All groups share one centre, and each spreads out both ways along 15 directions, with some noise.
In the rows, 128 means zero.
Some rows, each with its group after it:
[ 75  71 156 139 106 115  91 117 159 163  89  99 166 144 131  96 119 165] => q324
[154 113 119  97 128 102 193 134 148 144 120 182 105 125 127 151  84  44] => q3
[126  92 169 119 130 121 152  94 187  90 162 101 115 156 117 118 124 153] => q272
[123 109 108 180 141 135 151  95 110 105 148 133 143  93 158 139 123 141] => q324
[160 111 151  84 111  99 177 132 144  76 141 170 110 102 107  80 117 128] => q435
[175 159 155 125  98 130  78 163 173 140 136 139 145 163 158  75 132 150] => q211
[108 158 105 148 123 133 192 114 171 159 172 125 159 154 136 150 132 123] => q435
[106 128 101 101 137 140 138 142 129 113 161 145 121 243 108 127 126  89] => q3
[ 86 118 101 166 106 180 120 145 188 155 127 114 183 118 163 117  53  79] => q211
[131  86 102 139 168 113 117 186 144 133  80 147 125 111 175 158  68 148] => q435
[117 110 124 153 174 125 140 133 144 108 122 163 151 138 166 123 175 123] => q272
[116  85 143 136 111 158  64 135 184  92 133  83 154 179 113 104  67 102] => q272
[128  98 120 122 102 146  98 173 145  76  99 146 128 144 161  47  94 193] => q3
[104 150  74 110 130 158 181 132 161  84  81 106  99  96 141 103 131 101] => q435
[102 126 150 144 106 129 164 156  54 220 164  98 101 146 126  96 142 207] => q435
[ 95  94 167 139 145 146 149 169 146 101 128 131 126 121 167  65 151 151] => q3
[157  48 168 170  97 129 166  88 152 145 140 158 149 167 110 166  82 116] => q272
[113 146 125 166 163 127 142 115 182  70 101 195 135 128 127 165  79 150] => q435
[ 81 147 127 142  70 135 156 130 119 212  78 122 137 139  98  64 124  96] => q272
[ 83 122 167 123 126 181  90 126 151 124 107 170 159 115  84 141 116 200] => q211
[148 181 111 129 119 108 172 105 159 145 126  97 110  98 129 187 107  80] => q3
[124 145 131 127 148 159 182 182 173 147  97 167 143 102  96 171 100 142] => q324
[107 128 135 135 166 129 123 179 154 163 167 133 166 106 190 113 134 114] => q211
[117 188  97 140  86 153 131 131 137 188  76 101 133  89 167 181 127 139] => q211
[201 119 120 136  74 158 145  84 193 140  75 198 122 145 163 167 108 125] => q272
[ 92  94 143 134 153 129 135 125 160 109 159  98 187 142 131  96 197 126] => q3
[ 24 122 122 140 126 137 130 130 159  80 147  99 153 152 124  68  92 168] => q272
[ 94 140  99  94 106 147 122 143 116 156 139 163 178 163 123 160 146 128] => q211
[ 92 108 174  76 124 105  79 112 100 117 186 113 150 141  95 156 138 136] => q324
[121 141  92  96 115 114 148 146 122  63 157 129 137 158 153 153 119  68] => q324
[102  82 134  96 168  74 145  76 134 124 163 183 115 120 142 144  97  94] => q3
[111  81 158 177 145 147 131 144 138 191  91 122 122  79 171 132  98 145] => q324
[153 123 188 142 109 145 113 135 152 134 121 161 107 127 165 149  96 130] => q272
[108 131  71 124  86 158 125 129 111 124 110 133 147 209 142 125 152 133] => q211
[ 81 153 125  99 104 172 191 228 151 118 143 129 180 138 131 114 157 172] => q3
[110 138 140 126 158 210 121 146 164 122 116 172 105 107 199 121 158 151] => q272
[114 146 169 144 127  84 182 123  85 120 161 107  87 172  98 115 151 117] => q324
[166 152 144 123  76 134 132 149 135 163 151 156 147  66 137  80  91 115] => q211
[138 179 139 128 105 137 128 136 195 141 148 122 173 113 155 136 137 115] => q211
[191  77 129  94 141 110 133 109 157 115 108 151 146  98  38 148 110 120] => q435
[165 128  96 137 120 183 163 100 109 198 144 141 129  67 100 111 145 143] => q435
[156 142 118 124 151  95 161 127 120 161 147  95  94 102 156 182 125 126] => q3
[108 135 133 149 113 159 105 154 106 115 101 109 126 111 167 144 123 117] => q211
[120 126 107 121 106 166 139 165 132 130  87 110 124 149 143 119 145 110] => q324
[ 93 166 163 149 128 106 143 180 129 176  94  94 112 129  70 112  86 123] => q324
[134  93 160 154 109 143 105 225  84 105 147 119 199 140 132 153 118  94] => q272
[121  80  91  96 170 143 116 122 199  99 157 164 153 161  92 118  63 116] => q435
[104 124 133 128  93 135 112 114  84  81 129 179 126 165 103 118 100 137] => q324
[152 173 112 105 132 103  99 118 137 106 154  77 107 123  89 137  96 109] => q272
[109 142 116 111 127 100 119 148 107  91 138 180 146 196 120 144 126 129] => q324
[103  81 124  90 150 114 163 159 161 123 163 102 175 147  95 136 135 124] => q3
[116 130  98 165 144 112  79  90 112 173 145 113 123 156  72 120  42 131] => q272
[118  99 129  88 124 111 113 141 125  84 133 191 186 166 111 143 159 154] => q324
[104  96 118 176 115 164 151 125 148 137 116 100 109 167 201 131 118 144] => q211
[104 148 100 148 122 110 136 140 111 158 107 149 107 161 193 162  92 101] => q324
[ 93 176 137 132 149 110  86 123 175 122 135 112 133  79 107  54  92 186] => q3
[125 113 130 109 109 165 107  86 154 132 140  99  83 128 120 129  64 111] => q324
[175 134 126 124 117 141 126 186 142 164 129 101  88 149 202 111 123 172] => q3
[114  68 149 130 139 143 122 161 151 113 143 106 185 149 164 124 180 134] => q272
[ 84 132 183 116 100  87 133 143 111 159 186  79 152 141 204 166 156  89] => q435
[ 86 147 138 110  90 159 143 152 125 104 147 123 143 125  90  86 101  93] => q435
[116 141  62 110 101 132 160 117 128  93 102 148 116 146 139 101 120 147] => q435
[119 137 168 134  89 126 148 139 150 107 119 138 147 157 147 155 141 121] => q435
[ 85 131 143 128 102 123  92 101 179 101  80 145 108 155 156  48 105 179] => q3
[ 82 157 125 157 203 147 134 170 163  90 126 178 144 157 133 125 139 166] => q211
[ 90 203  65 140  92 103 169 129 137 110 153 138 163 133 160 142  94 159] => q211
[104 154 119 109  92  90  97 166 145 151  97 137 156 157 124  88  79  60] => q324
[107 107 188  96 146 106 113 163 146 128 102 153  98 152 197 111 171 151] => q272
[147 143 132 113 105 155 167 119 149 139 112 169  93 120 155 151 119 118] => q272
[104 116 137 141 156 109 103  51 150 179  99 144 113 132 146 133 160 157] => q272
[130  80 125 114 152 115 154 109 108 124 169 113 116 184 117 188 131  60] => q3
[149 117 115 120 158 114 118  99 108  94 162 180 136 133 147 110 179 157] => q211
[ 86 143 158 154 132 157 152 112 147 125 146 125 153  70 158 181 128 125] => q3
[130 113 109 144  92 123 126 127 146 108  61 187 143 151 106  77  98 156] => q324
[110 126 149  85 129 134 141 147 144 129  99 139 133 152 101 160 165 133] => q211
[181 152 181 109 137 111 104 144 168 150 120 142 121 101 107 125 131 105] => q211
[ 59 111 163 137 115 126 138 121 107  86 163 144 124 160 169 111 126 154] => q435
[137 173 118  95 121 101 152 197 151 144 129 142 159  89 139 115 106  54] => q211
[119  91 123  85 130 166 141 132 149 132 160  94 101 185  98  99 143 200] => q272
[145 123 105 100 101 153 144  89 139 151 127 147 102 134 151 113 146 128] => q435
[108 127 168  83  65 150 121 160  76 159 102 103 100 112 158 163 142 154] => q435
[150 126 116 169 117 145 129 156 104 130  78 124 156 107 135 133 167 167] => q3
[119 129 155 146  92 151 191 131 177  88 133 159 159  86 114  86 100  95] => q324
[ 41 130 158  85 131 104 120 187 117 111 115 163 124 173 153 107 120 144] => q3
[166  74 146 117 124 105 145 147 140 137 160 138 191  96  55 123  93  73] => q435

New rows. What belongs after each?
[142 148 157 128 128  93 125 120 115 161 114 112  89 103 139 148 131 188] => q211
[101 128 136  90 142 157 143 148 126 174 152  95 109 154  88 184 109  69] => q324
[111 180 179 138 144 118 116 132 180 131 112 157 117 140 114 215  84 179] => q211
[106 116 132 137 119 142 145 154 155 152 126 153 140 152  96 144  40  73] => q211
[120 174  92 136  89 144 161 160 143 187 162 142 168 155 154 104 117 121] => q211
[102 142 155  99 118 130  99 138 114 149 144 120 174  97  84 145 142 135] => q324
[123 174 134 128 154 120 162 149 144 162 156 118 115  82 148 122 133 149] => q3
[ 91 138 125 163 178 190 147 139 101 162  95 188 117 113 101 176 129 139] => q211
[124 113 107 171 152 150 157  71 161 142 174 148 152 149 100 129 107  92] => q211
[105 102 119 155 140 128 131 125 135 126 184 152 150 197 137 145  76  90] => q211
[109 121 108 128 126 145 157 146 164 139 113 140 138 131 202 111 154 179] => q211
[122 180 123 126 114 139  77 147 135 127 109 123 158 126 116 129 136 124] => q211
[115 113 146 119 157 147  72 142 106 105  76 194 112 127 115 162 111 165] => q211
[ 97  70 192 121 217 118 151 163 123 115 127 156  92 152 102 173 130 107] => q211
[141 147 102 148 144 112 169 197 144 115  69  86 122 146  90  89 135 122] => q324
[133 100 147 134 131 109 158 100 169 146 124 152 117 145 119  96 120 162] => q272
[143  87 143 115 156 121 180 139 157  85 151 200 119 167 144  94 148 141] => q211
[ 78 118 107 135 125 142 111 118  87 105 133 121 148 109 148 121 149 179] => q211
[147  78 153 157 148 133 148 129  89 166 158 167  91 161 114 105  93 122] => q211
[139 170 132 121  97 132 137 135 172 111 161 139 177 104 148 112 140 123] => q211
[ 88 121  92  89 170 116 157 145 143 147 115 162 154 103 159 156 162 139] => q211
[174  70 130 110 122  98 108 140 107 120 130 158 107 102 169  94  79  69] => q211
[157  92 150 109 116  88 137 116 185 146 144 127 124 154 113 101  78 110] => q211
[120 107  99  71 102 120 180 150 119  98 148 125 107 146 123  72 130 163] => q435
[122 129 166 136 144 166 143 107 170 155 139 163 153  93  74 122 138 151] => q211
[135 126 149 119 125 107 136 169 191 137 124 111 143  87 144 101  67  65] => q211
[116  77 123  76 139  90 137  92 188  77 136 112 125 163 147 140 131 156] => q272
[116 142 107 152 131 150 159 143 172 100 128 171 128 176 143 125  81  95] => q324
[104  66 155 136 146 118 116 107 116 147 119  94 112  60 116 112  89 134] => q211
[109 123 147 184  94 157 115 126 156 144 125  75 127 143 136 116  58 121] => q211
[129 122 155 109 132 114  92 154 179 132 107 187 153 168 168 106 150 174] => q324
[200 152  98 157 115 154 111 112 115 192 118 159 114 112 124 156  97 145] => q3
[127 169 139 164  93 161 116 172 133 175 141 119 132 146 195 105 111 114] => q272
[140  79 144  95 156 136 164 120 182  80 139 167 134 114  58 140  89 150] => q435
[ 83 121 122 136 142 164  98 132  91 128  66 187 108 181 117 133 138 120] => q272
[124 133  75 122 130 125 183 132  61 116 133 108 128 154 120 180 187 106] => q324
[124 119 160 153 148  93 128 123 139 101 118 150 115 146  84 109  82  90] => q272
[ 96  89  88 127 107 159 140 172 119 169 131 132 147 180 190  83 128 131] => q211
[144  66 174 124 128 147  90 125 105 182  89 152  93 116  99 136  90 148] => q435
[ 62  81  95 106 163 122 153 114 100 124 125  99 146 120 139 140 184 141] => q211
[131  99 115  98 153 109 135 112 174 133  78 111 122 100 127 135 147 109] => q211
[148  93 186 140 139 151 134 185 156 185  70 108  79  99 138 100  97 104] => q211
[107 138 145 173 156 136 141 132 138 125  91  84  97 112 120 161 102 101] => q211
[144 119 120 166 124 201 135 161 160 141 125 149 155 168 178 100 163 131] => q272
[ 98 172 109 114  91 170  96 119 157  79  81 151  90 189 126  46 114  92] => q435
[116 123 151 118 113  89 129 191 103 144 100 116 120 103 118 123  69 104] => q435
[161 137 139 159 137 158 151 155  80 154 158 143 134  90 150 159 153 104] => q3
[138 181 111 140 108 138 114 155 197 136 115  69 160 118 169 144 123 143] => q3
[124 129 139 105 119 148  83 176 105 124  93 156 132 152 136 158 126 102] => q211
[159 144 178 128 138  88 148 142 136 193 112 136  77  71 131 134  89 170] => q211
[ 99 154 120 155 100 173 116 154 126 107  79 163 120 104 183 107  93 100] => q435
[138 123 186 109 115 131 130 138 196 102 117 181 128 105 127 108  94 183] => q324
[168 198 157 146  96 159 118 153 128 128 118 133 127 136  93 111 150 110] => q211
[112 116 158 180 141 156 213 165 175  97 125 144  97 156 130 120  65  87] => q211
[135 133  79 117 150 156 109 145 192 149 141 164 189 114 140 142  90  56] => q324
[ 72  91 160 123 162 175 153 137 111 144 100 155 121 123 113 200 152 146] => q211
[120 131 177 144  91 158 169 174 155 154 152 173 128 143 148 134  61 139] => q211
[131 133 134 161 155 124 122  79 159 161 149 125 134 112  95 124 105 146] => q211
[159 129 162 182 141 158 182 123 174 157 108 150  74 151 167  76 158 159] => q324
[ 81 144 182 187 115 118 184 172 123 119 112 133 149 101 149 166 101 126] => q435
[124  74 146 175 162 183 134 150 119 153 139 136 120 155 127  83 127  89] => q211
[142 147 139 100 103 117 128 136 126 114 143 102 156  77 134  90 179 115] => q211
[112  97 143 140  93 174 164  98 145 116 133 123 116 103 119 115  84 100] => q324
[112 149 146 102 140 138 128 165 184 175  86 104 141 111 127 123 168 148] => q211
[194 116 108 112 114 151 146 126 116 127  86 198 135 144 122 193 175 159] => q272
[113 130 176 183 127 157 102  98 201 150 109 103 174  68 167  82 168 151] => q3
[110 109 134 129 125 164 113 128  59 128 110 152 121 125 113 170 140 110] => q211
[ 99 150 140 133 184 133 118 183 182 204 125 144 170 113 105 151 103 128] => q3
[ 97 185 149 139 108 140 166 176 187 162 156  84 168 128 136 135 123  99] => q211
[115 119 140 125  97 160 133 190  72 156 139 152 130 133 182 119 134 125] => q211
[101 133  84  60 156  62 140 155  96  94 118 158 134 147 144 157 161 132] => q211
[133 103 174 164 163 181 150 147 163 145 182 201 148 139 145 118 116 118] => q211
[144 110 123 149 107 112 150 129 186 126 166 136 136 152 202  84  84 142] => q211
[ 95  99 112 107 163 134 154 136 146 170 106 161 136 110 131 132 140 155] => q211
